Every row belongs to one group in each of 2 separate groupings. Each group adds its own fixed numbers to the row, and there is some noise. The rows also spread widely along 3 directions, which tell nothing about the answers.
Known rows, each followed by its group in each grouping:
[-28 -18   4 -26   1   5   7   2  -1  21  15 -23 -10   3 -31 -18  -3  40
 -11  -5  -6  18  29]
Z_13 (0)
[-12   3   6 -21  -1  12  28  -2   2  12  11  -4   9 -13  -7 -15   5  12
 -25  16  13   3  13]
Z_705 (1)
[  0  -4  -7  -3   5   5  15   8   2  -1  -3  -9 -14 -10  -7 -13  14   5
   7  27  22  18  20]
Z_320 (2)
[ -5  -5   0 -23   0   9  35   5  13 -16  17 -10 -11 -25 -24 -20  -9  11
  14  14  18   9  -4]
Z_81 (2)
[ -9   9 -21  -6   6  -2  12 -11   1  16 -18  -9  31 -10  12  11  54   0
  -5  15  -9  21  18]
Z_320 (1)
[-12 -18  -9   6 -13  -4  -8  27 -14  -8   7 -27   8  22   1   7   9  70
 -30   2 -11   2  54]
Z_216 (0)
[  0  -1 -22  -9  -6  17  42   6   5  -8  -6  10   4  -5   0 -15  14  -5
   6  11  -7  22  -4]
Z_216 (2)
[ 15   3 -23 -26   4  -6  19  21  -9 -19  -8 -16  22 -13  -2  10  25   0
  21   6   0  -2 -11]
Z_81 (2)
[-21  -8 -15 -32   1  19  50   4  13  22   2 -19   3   4 -23 -27  20   3
 -11   0  -4  36   8]
Z_779 (0)
[-10 -15  -3 -33  -1   7  24   7  -6   2   3 -14 -14  -9 -23 -21  -3   6
  13  15  17  16  -1]
Z_13 (2)
[-23 -12   8 -34  11  30  42  -9  16  10  15  -7 -13 -10 -21 -38  -6   6
 -21  17  12  29  10]
Z_705 (2)
[ -3  -2   1 -24  -6  -1  40   6   2   1  10 -21   0   5 -13  -9   1  24
  -5  19  16  -2   9]
Z_779 (1)
[-35 -17  -1 -28   8  25  40 -19  17  34  11 -10  -9 -12 -33 -34   7  -1
  -1  -4 -12  39   7]
Z_13 (0)
[-17 -14  -6 -12  10  -1   3   2   4   4  -6 -23   8   1  -3  -1  31  32
  -6  14   9  28  32]
Z_320 (2)
[ -4  -2  -1  -8   3  10  26  -1  13   1  -4  -6 -21 -18 -11 -18   6  -3
   3  22  22  20  22]
Z_320 (2)
[-33 -10   3 -30   3  -1   6 -11  -8  20   3 -30  23   2 -15  -4  21  47
   0   4 -12  11  22]
Z_13 (1)

New rows. What belongs after each?
[-14  -1 -11 -30  -1  -8  23   3   0  16   1 -30  31  16   1   7  36  32
  -4   4  -4  14   8]
Z_779 (1)
[-15 -10   1 -32   9   3   5  23 -13  -1   8 -20  10   4  -7  -2  11  32
 -21  22  15  10  28]
Z_705 (2)
[ -4  -9 -12   4 -15   3  15  24  -5 -13   5 -17 -11   5  -4 -10  -8  46
 -23   9   1   0  39]
Z_216 (0)
[-23 -13   0 -32  10   8  21  -6  15  -5  19 -23  16  -9 -20 -19  15  28
   9  -3  -8  24   2]
Z_81 (2)
[ -1  -6 -15 -25   1  -4  11  18 -19  13  -8  -9 -11  -4 -13   0   8  -5
   6   6  -3   8   5]
Z_13 (0)
[ -7  -4 -12 -35  11   9  13  19 -13   3  -1 -16  11   4  -5  -5  17  15
 -14  15   6  11  15]
Z_705 (2)
[-11  -7   2 -27   3   7  23   5  10 -13  17 -27   5  -8 -19 -12   7  37
   8   3   4   9  12]
Z_81 (2)
[-36  -7  -3 -35   7  11  22 -24  -4  32   2 -18  33  -6 -16 -13  40  14
   7   2 -22  33   4]
Z_13 (1)
[-13  -6   6 -22  -2   6  36 -14   5   9   1 -13  -7 -17 -23 -18  -2   4
   7   9   8   7  -1]
Z_13 (1)
[ 10   5 -13   3  -5  10  19   8   1   4  -9   0 -35 -19  -6 -11  -3 -17
  -6  18  23   8  21]
Z_320 (0)
[-13 -19   2 -32   2  -6   9  15 -15   3  10 -30 -10   5 -19 -14  -5  32
   6  10  14   9  16]
Z_13 (2)
[-10 -11  -5 -35  13   0   4  26 -16   0  -1 -17  22   7   3  -2  15  25
 -18  18  12  11  18]
Z_705 (2)
[ -6  -2  15 -16 -10  13  55 -18  10   5  14  -4 -39 -29 -34 -36 -35  -1
   7  26  27   2   4]
Z_13 (1)
[ -2 -11  -4 -28  -4  10  54   8   5  -5  15 -17 -33   0 -20 -28 -15   6
   4  18  29   6   1]
Z_779 (2)
[-27   0   2 -31   5   2  45 -15  14  18  11 -31  22   4 -11 -16  25  32
  -3   4   0  28  13]
Z_779 (1)
[-13  -2   4 -25  -1  21  60 -15  27 -11  18  -2 -12 -27 -32 -36  -7  -5
  16   8  10  23 -12]
Z_81 (2)
[ 14  -1 -11  -6   3   2  15  15   3  -6 -10  -4 -19 -10  -4 -10   7 -11
   1  27  33   6  14]
Z_320 (2)
[ 20   2 -25 -35   2 -19 -27  55 -47 -16 -15 -17  31  16  20  29  30  20
 -10  18  12 -18  12]
Z_705 (2)
[  5  11  -7 -16  -7  -2  21   4   0 -14   8 -15   8 -22  -1   6   6  20
   7   3  12  -9  -3]
Z_81 (1)
[ -6 -12  -9 -34   0   2  34  20  -3  -4   2 -28   0  14  -6  -9  10  21
   5  13  12  13   8]
Z_779 (2)
[-28  -4   6  -2 -10  24  47 -29  25  10  13  -5  11 -13 -12 -28   9  28
 -20  12 -14  27  24]
Z_216 (1)
[-29 -21   6 -33   2  10  40  -1  14   6  25 -36 -10  10 -25 -29  -2  42
  -6   8  14  29  21]
Z_779 (2)
[-10 -10 -17 -10  -5  14  28   6   1  -9   1  -6  13   2  -1 -13  20  21
  -2  11  -2  19  11]
Z_216 (2)
[-28 -16   0 -29   1   7  15  -7   4  24  11 -21  -3  -5 -32 -23   9  26
  -2  -3 -11  28  21]
Z_13 (0)
[-31 -17  -5 -39   5  11  44  -3  13  13   8 -27   4   9 -19 -28  25  19
   1   3  -2  33   6]
Z_779 (2)
[-27  -7   2  -3  -4  14  27 -16  15   4  14 -17  23  -3  -8 -15  18  49
 -22   9 -15  23  35]
Z_216 (1)
